There are 5 ways to turn a row about zero (a turn may also mirror it). The second row of each pair is the first, turned, with some noise. The first 45 pairs use one turn. New pairs use 3 turns, one after the other, and a turn may come again.
Known pairs, each followed by its turns in order:
[-4.10 -1.65 -0.97  2.54  1.26  2.00  2.17 -3.84]
[-0.24  5.09  3.37  1.81 -1.33  1.85 -0.63 -2.14] | Guge

[-1.79 -0.39  2.70  1.14  1.95  2.40  3.18 -3.03]
[-3.19 -2.54 -0.33  4.28 -1.53 -0.93  0.10  0.42] | laba

[-3.47 -2.38 -1.22  0.63 -0.13  3.97  3.85 -2.08]
[-0.12  2.89  1.82  4.01 -3.42  2.12 -1.01 -2.83] | Guge

[ 2.52 -0.56 -3.67 -2.57 -2.66 -3.09  0.24  3.05]
[-2.69 -0.59  0.17 -2.46 -3.61  0.48 -4.57  2.79] | von

[ 0.37 -0.37  1.10  0.77 -1.59  2.98  1.63  2.13]
[ 3.77 -1.31 -0.35 -1.19 -0.43 -1.48  0.55 -0.45] | fipim

[ 2.41  1.98  1.39  3.94 -0.47 -0.32  2.85 -1.85]
[-2.85 -0.69  3.35 -0.85  1.37 -0.94  2.56 -2.49] | Guge

[-3.70  1.25  1.92  1.95 -3.15 -3.87  3.28  3.54]
[-2.53  4.11  1.19  1.45  4.96  1.34 -2.80  3.22] | laba

[-1.99 -4.04  1.52 -1.20  0.28  0.45  2.64  3.66]
[-0.13 -1.52  4.53  1.93  1.20  1.75 -3.45  0.77] | laba

[-0.08  1.19  0.36  3.63  3.33  0.22  0.05 -1.21]
[-0.34 -2.21 -1.95  2.08  2.12 -2.80  1.76  0.66] | laba

[-2.45 -3.51  2.20 -1.11  1.15 -2.90  1.98 -1.73]
[-2.84  0.62 -5.06 -1.06  0.44  0.20  2.56  0.46] | fipim

[-1.73 -1.74  2.52  2.89 -0.11 -0.76  3.80  3.74]
[ 2.71  1.40  2.77 -1.56  1.41 -1.62 -3.29 -3.62] | von

[ 3.08 -1.64  0.59 -3.15  4.02 -2.51 -0.66  3.01]
[-0.31  2.00 -3.15  0.07  1.62  3.38 -3.50 -3.96] | fipim

[-2.26  0.41  3.25 -2.80  2.58 -2.30  0.36 -3.31]
[-1.12  2.53  0.86 -1.89  3.91 -1.43  3.87  1.33] | von

[-1.41 -0.28  0.47 -0.93 -2.79 -2.97 -3.66  1.51]
[-2.78 -1.16  1.22  1.59  2.21 -0.06 -2.99  2.84] | von

[ 2.57 -3.24  1.19  0.45  1.12 -3.18  2.46  1.85]
[ 0.16  2.71 -4.12 -2.77  1.74 -0.44 -2.56 -0.67] | fipim

[ 4.00  1.30 -3.81  3.39 -3.63 -3.07 -2.83 -1.88]
[ 3.07  4.18 -1.72 -3.97 -0.46 -0.83  5.26  2.76] | laba

[-2.59 -2.22 -4.11  2.83 -2.48  1.43  1.20  1.40]
[ 4.13  0.54  3.08  4.80 -0.35  0.30  0.26 -0.47] | Guge

[-1.34  1.87 -3.59 -2.00 -1.18 -0.04 -3.22 -1.29]
[ 2.40  1.72 -0.48 -0.54 -1.61 -4.02 -2.32  1.76] | Guge

[-4.11  2.52 -3.86 -0.06 -3.24 -3.23 -2.01 -1.43]
[ 3.46 -3.83  2.48  2.90  0.60  1.68 -0.80  4.36] | feni

[ 3.67  2.81 -2.87  2.39  1.64  2.80  1.30  0.55]
[ 3.54  0.81 -1.19  1.64 -5.57  0.72  1.03 -0.33] | von

[-2.98 -2.22 -1.73  3.16 -1.99 -0.66  4.09 -2.84]
[-2.28 -1.69 -1.45 -2.09 -0.56 -5.26  1.60  3.55] | fipim

[ 0.49  3.41 -0.23  0.11 -2.81 -3.20  0.47 -1.83]
[-0.73  1.59  1.34  1.94  2.08 -0.14 -0.19  4.64] | fipim

[-0.84 -3.58 -3.22 -0.55  1.49  1.22  0.32 -4.01]
[-4.56 -1.85  0.22 -1.07  0.55 -2.83  1.49 -2.54] | fipim

[ 1.89 -2.17  1.38  2.10 -2.64  0.95 -1.43  1.52]
[ 0.85 -3.47  1.63  0.37  2.23  1.29 -1.90 -0.49] | Guge

[ 3.03  3.73  3.82 -0.44  3.88 -3.97 -3.44  1.29]
[ 1.34  6.13 -0.12  2.76  1.54 -1.95  0.00  5.47] | von

[-1.36 -1.97  2.02  2.37 -4.08 -2.06  4.05 -1.59]
[ 1.81 -1.50  4.61 -1.79 -1.24  3.27  2.19 -2.97] | feni

[ 1.37  2.74 -0.31  3.00  3.16  1.47 -2.51  0.92]
[-1.72  1.27 -3.24  1.91 -3.74 -0.40 -1.14  1.53] | feni

[ 3.64 -1.49  4.08 -3.54 -2.84 -3.01 -3.91 -0.45]
[-2.95 -4.40 -1.60 -2.64  2.12 -0.26 -4.35  4.28] | Guge

[ 2.34  2.78 -0.19  0.45 -0.90  2.97 -2.40 -1.06]
[-0.31  1.03 -1.19 -2.25 -2.30 -3.61  1.14 -2.00] | laba

[ 3.72  1.69 -3.77 -2.35  3.61 -2.65 -0.99 -2.02]
[-4.14  2.06  1.88  2.73  2.46  0.12 -3.98 -2.66] | fipim

[-1.26 -2.05  3.43  1.57 -1.17 -3.34 -3.27  2.63]
[-1.20  1.27  1.14  2.29  4.26 -0.29 -4.37  0.44] | von

[ 2.37 -3.13 -4.09 -3.18  2.73 -3.73  2.78  2.27]
[-1.93  2.87  3.90 -3.52  3.67 -1.23 -4.34  1.92] | feni

[ 3.71 -3.28  4.09 -0.92 -2.29 -2.92  1.86 -0.24]
[-1.48  0.96  2.83 -5.07  0.67 -0.13  4.20 -1.52] | feni

[ 2.86  1.71  2.13 -2.63  3.56  0.36  2.84 -2.03]
[-0.62 -0.50 -0.50  3.93 -0.71  0.71  2.00 -5.28] | laba

[ 3.46  3.36  1.73  0.85  2.29 -0.75  4.10  1.40]
[ 4.91  3.91  1.05 -1.72 -2.15 -0.26  0.38  1.32] | von

[ 3.79  1.32  1.93  3.32  2.37  1.71 -1.40  0.66]
[-0.05 -1.55 -0.16 -3.21  3.29  0.15  0.72 -4.15] | Guge

[ 1.62 -0.24 -3.87  3.94 -2.06 -3.16 -2.03  1.89]
[ 3.85  2.41 -0.06 -2.82  2.48 -1.02  2.00  3.71] | laba

[ 2.33 -1.20  2.24  2.41  2.93 -3.14 -2.10  2.64]
[ 1.08 -1.86  2.21 -0.94  5.23 -0.28  3.09 -0.99] | laba

[-0.84 -3.23 -0.49 -1.96 -0.19  3.78  3.02  1.96]
[-0.93  1.14 -0.59 -0.50  4.20  1.41 -1.86 -4.37] | feni

[ 0.24 -3.44 -1.88  2.11  0.51 -3.73 -4.00 -0.26]
[-4.34  0.81  1.17 -4.40 -0.25  2.62 -1.32  0.65] | fipim

[-1.51  1.39  0.64 -3.31  1.63 -3.66  1.58  3.49]
[-0.94 -3.26  0.21 -4.53  0.71 -0.76 -3.12  1.57] | feni

[-1.59  1.96 -1.35  3.28  0.11 -1.99 -1.49 -3.67]
[ 2.29 -0.58  2.23  3.38 -3.67 -0.70  0.43  2.03] | feni

[-0.69 -2.09  1.66  2.64 -1.22 -2.27 -1.50 -1.81]
[-0.72 -1.55  3.13  1.13 -1.76 -0.31  3.20 -0.25] | feni

[-0.82 -1.87  3.14  3.37 -3.92  0.38 -2.21 -1.66]
[ 0.62 -1.68  0.31  2.55  4.61  4.08 -1.94 -1.56] | von

[ 1.31  3.06  2.47  4.05 -3.12  3.76 -3.66 -1.99]
[ 0.97 -2.11  4.94 -4.69 -0.18 -1.58 -3.02 -3.65] | Guge

New pairs. What belongs after each?
[-0.82 -1.26 -0.42  3.53  1.51  0.45  1.53  4.03]
[ 1.15  1.34 -3.50  0.05  1.95 -3.34  1.54 -1.63] | fipim fipim von

[ 2.86 -2.64  2.86  1.44  0.92 -2.09  3.02  3.80]
[-0.15  4.68  1.47  3.57  0.17 -1.92 -3.26 -1.40] | laba von fipim

[ 2.11 -0.73  0.90  0.04  2.89 -1.63  2.90 -3.50]
[-3.80  1.27 -1.21 -0.64 -3.09 -2.59  1.79 -0.29] | laba feni laba

[-1.86 -1.81  3.58  0.09  2.43 -3.73 -1.83  1.07]
[-0.60 -0.17  2.36 -1.29  1.59 -4.72 -3.49 -0.40] | feni Guge laba

[ 0.03 -3.82  2.95  3.42 -2.19  0.75  3.89  2.88]
[ 0.61  2.04 -3.45 -1.20  4.70 -1.13 -0.84 -5.01] | laba Guge feni

[ 4.00  1.59  0.85 -1.02  3.63 -2.13 -1.33  0.92]
[-3.55 -2.20 -1.00  3.66  1.77  0.34  1.84  2.21] | von Guge Guge

[-4.09 -0.20 -0.15  3.01  3.40  2.21  3.09 -2.84]
[ 2.40  5.19 -0.20 -0.32 -2.06 -2.08 -1.68 -3.76] | laba Guge fipim

[ 0.86 -0.11 -2.49 -1.08 -0.21  1.54  3.80  3.40]
[ 3.63  0.04 -0.68  3.56 -2.74 -0.14 -1.37 -0.74] | laba von von

[ 1.78 -3.05  2.10  2.28 -2.61 -4.05 -3.93 -2.57]
[-0.37  4.19 -0.31  3.40  3.15  2.75  2.04 -4.05] | feni von fipim

[ 3.22  3.17  0.60 -3.05 -0.22  1.93  2.36  2.63]
[ 0.69 -3.81 -2.03 -2.57  2.43  0.35 -1.93  3.68] | feni von fipim

[ 1.26 -2.76  4.11  2.33 -1.18 -2.71  3.59 -1.14]
[ 1.21 -4.44 -0.19 -1.26 -1.15  2.29  4.02  3.28] | feni Guge fipim

[-1.34 -2.02  2.28  0.20 -2.94  2.62 -1.19 -1.62]
[ 2.22  1.38 -1.42  2.94 -2.87 -1.09 -0.89  1.76] | von Guge feni

[-0.89 -2.47  0.44  2.82 -2.26  1.97  3.89 -3.36]
[-2.20 -3.14 -4.36 -0.29 -2.54  1.46 -0.21  3.24] | Guge laba fipim

[-0.67  1.15 -2.24  0.80  4.06 -3.87 -0.14 -3.33]
[ 4.33 -2.97 -1.59 -3.98  0.31 -0.18  0.32  1.66] | fipim fipim fipim

[ 0.47 -1.99 -1.08  3.68  3.99 -1.67 -3.92 -4.04]
[-2.33 -1.11 -1.83  3.97  4.90  0.51 -3.52 -1.92] | fipim feni Guge

[ 1.84 -3.55  1.00 -3.10 -2.23  2.41 -0.12  3.99]
[-2.00 -0.94 -3.96  0.09  3.20 -4.36 -1.65  0.75] | laba feni fipim

[ 4.03  0.55 -2.79  0.90  0.63 -0.14  0.20  3.64]
[-1.87  0.79  1.20 -2.21 -3.65  1.37 -0.81 -3.60] | fipim fipim Guge

[-0.87  0.98  2.57  3.98  0.92 -1.77 -1.41  1.57]
[ 0.75  0.07 -2.32 -0.32 -3.17  0.47 -1.93  3.23] | Guge Guge laba

[ 0.56 -2.88 -0.08  2.27 -1.44 -0.21 -2.48  0.80]
[-2.33  1.31 -2.90 -1.22  1.57 -1.13  1.35 -0.99] | Guge laba fipim

[-4.09  1.67  2.79  0.95  3.10  0.66 -0.38  4.04]
[-1.35 -3.78 -4.56  1.49  0.52  1.87 -1.71 -2.76] | fipim von von

[-0.57  1.38  2.58 -1.76 -2.72 -2.59  1.69  1.16]
[ 0.28 -1.40  3.35  2.96  0.76 -1.04 -1.43  2.18] | laba laba feni

[-3.82 -2.28  2.89 -3.89 -3.34 -1.50  2.34  0.56]
[-2.59 -0.74  2.03 -2.50 -4.19 -2.15  4.74  1.65] | feni von von

[ 2.89 -3.24  0.29  2.89  1.89 -2.67  2.19  0.41]
[ 3.67 -0.12 -0.80 -1.44 -1.60 -3.97 -2.98  0.24] | feni fipim fipim

[ 1.66 -3.97 -3.07  0.65  1.02 -1.44 -0.14  0.61]
[ 0.41 -1.66  0.32 -0.24  0.78 -0.67  1.58 -4.92] | fipim fipim von

[ 3.61  1.60 -1.68 -0.72 -3.19  1.78 -3.18  1.92]
[-1.99 -2.86 -0.28  4.63 -1.70  1.35  1.60 -2.71] | Guge fipim fipim

[ 0.68  3.26  0.86  1.37 -2.40  2.62  0.10 -2.65]
[-0.73  5.01  0.06  0.61  1.53 -0.60  2.07 -0.19] | feni laba laba

[-1.93 -2.98 -1.22 -3.50 -2.35 -3.74 -2.04 -3.85]
[ 2.07  0.93  2.21  0.15 -3.88  0.52 -0.51  6.62] | von fipim laba

[ 0.53  3.42 -1.46  1.21 -0.08 -3.81  1.08  3.33]
[ 1.22 -0.89  2.47 -0.66 -1.34 -0.23  0.63 -5.52] | Guge Guge von

[-1.36  0.89  1.93  2.65  1.44  1.42  0.69 -0.01]
[-1.13 -1.98  0.93 -0.04  0.39  0.78  2.46  2.34] | Guge Guge fipim

[ 2.09 -2.27 -2.26 -0.81  1.40 -0.16  3.55  3.40]
[ 2.27  1.96  3.63  0.89 -1.63  0.65  3.15  1.85] | Guge feni fipim

[ 0.54 -1.27  1.36 -3.67 -0.48 -1.18 -0.92  1.34]
[ 0.18  2.24  1.95 -2.00  0.36 -0.97 -2.19 -1.40] | Guge Guge fipim

[-1.60  1.01  0.54 -0.16  2.18 -1.39 -0.09  3.48]
[ 1.80  0.23  1.09 -2.95  0.93 -2.53  0.26 -1.47] | feni Guge laba

[ 0.34 -3.67  2.73 -0.82  1.18  1.07  2.02  0.80]
[-2.48 -1.90  1.97  1.02  2.03  1.70 -2.27  1.30] | laba laba laba

[-2.31 -4.07  2.60 -1.07 -3.95 -3.43  0.77 -3.69]
[-1.47  5.04  3.83 -1.63  2.66  2.26  3.27 -0.73] | laba fipim feni

[ 1.79 -2.22 -0.85  2.31 -2.71  2.64  1.78 -0.36]
[ 1.43 -2.06  2.52 -3.33 -0.15 -0.15  1.08  2.21] | Guge fipim von

[ 0.60  2.34 -3.63  1.90  2.48  1.00  1.97  2.37]
[ 1.39 -3.46  2.54 -0.18 -3.19  0.20 -2.16 -2.19] | Guge Guge feni

[-0.57  0.54 -2.61 -2.51 -4.03  0.84  0.45  3.07]
[-2.38 -0.76 -0.61  0.03  1.69  5.05  2.07  0.07] | feni fipim von

[-0.53 -1.85 -4.04  2.14  3.67 -3.30 -0.71 -3.49]
[ 0.35 -0.11 -5.25 -0.16 -0.38  5.52 -1.74 -1.40] | von feni von

[ 4.01 -1.72 -3.43  0.86  3.26  2.33  0.43 -1.89]
[-3.10 -0.41 -1.13 -3.35 -3.49  3.39  1.88 -1.70] | feni von feni

[ 2.05  0.72  3.78 -1.95 -2.70  2.52  0.35  1.11]
[ 0.84 -1.27 -0.56  2.38 -1.95  4.78 -1.74 -0.44] | feni laba von

[ 1.43  0.74  1.48 -0.86 -3.81 -2.02  1.85  2.28]
[-2.16  4.19 -0.01 -0.51  2.65 -0.75  0.47 -1.70] | fipim laba fipim

[ 3.58 -2.47 -2.14  3.87  0.54  3.84  0.31  0.38]
[ 1.04 -3.21  0.60  3.28 -0.51 -4.01  3.41 -0.76] | fipim laba fipim

[ 0.13  1.13  1.91 -3.68 -1.74 -0.71  1.95  2.48]
[-0.11  2.81  3.54  0.02 -0.10  3.00  0.20  1.48] | laba feni feni

[ 1.46 -1.78  1.25  1.87 -0.85 -0.86 -3.55  2.31]
[-1.29 -0.23 -3.74  1.80  2.34  1.82  1.55 -1.58] | feni feni von

[-2.86 -3.74 -0.80  2.58  2.39 -2.72 -2.51 -0.63]
[-0.54  1.66  3.64 -2.59 -0.42  0.43  4.00  3.41] | von feni laba

[-2.79  2.51 -1.01  1.29  0.17  2.68 -0.25 -2.75]
[ 4.25 -0.40  0.34  1.89 -1.51 -2.11 -0.19  2.46] | feni feni fipim

[ 0.07 -1.89 -1.32 -2.13 -3.62 -1.38  0.79 -1.01]
[ 0.72 -1.58  1.56  2.16 -3.39  0.86  0.65  2.14] | von fipim laba

[ 3.28 -1.60  3.81  2.20  2.79 -2.65  0.41 -0.87]
[-2.31 -0.48  0.81 -3.99  0.77  4.32  0.61 -2.62] | fipim von feni

[ 1.94  2.72  0.09 -4.02 -0.98  1.16 -3.98  0.54]
[-1.13 -2.80 -3.55  0.19 -2.36 -1.50 -2.68 -2.85] | Guge laba Guge

[-2.08 -0.60  1.60 -0.03  0.31  0.37 -0.93 -2.25]
[-3.27  0.83  1.22 -0.58 -0.04  0.51 -0.69 -0.29] | Guge von feni

[-1.49 -0.13  2.47 -0.32  3.86  1.72  2.55 -2.58]
[ 2.16 -0.01  4.44 -0.13  3.03 -0.14 -2.97  0.62] | laba laba laba

[ 1.43 -1.31 -1.82 -2.85  3.95  1.93 -0.78  1.76]
[ 0.81 -4.56 -1.67 -1.76  2.16 -1.86 -0.70  1.11] | fipim laba fipim

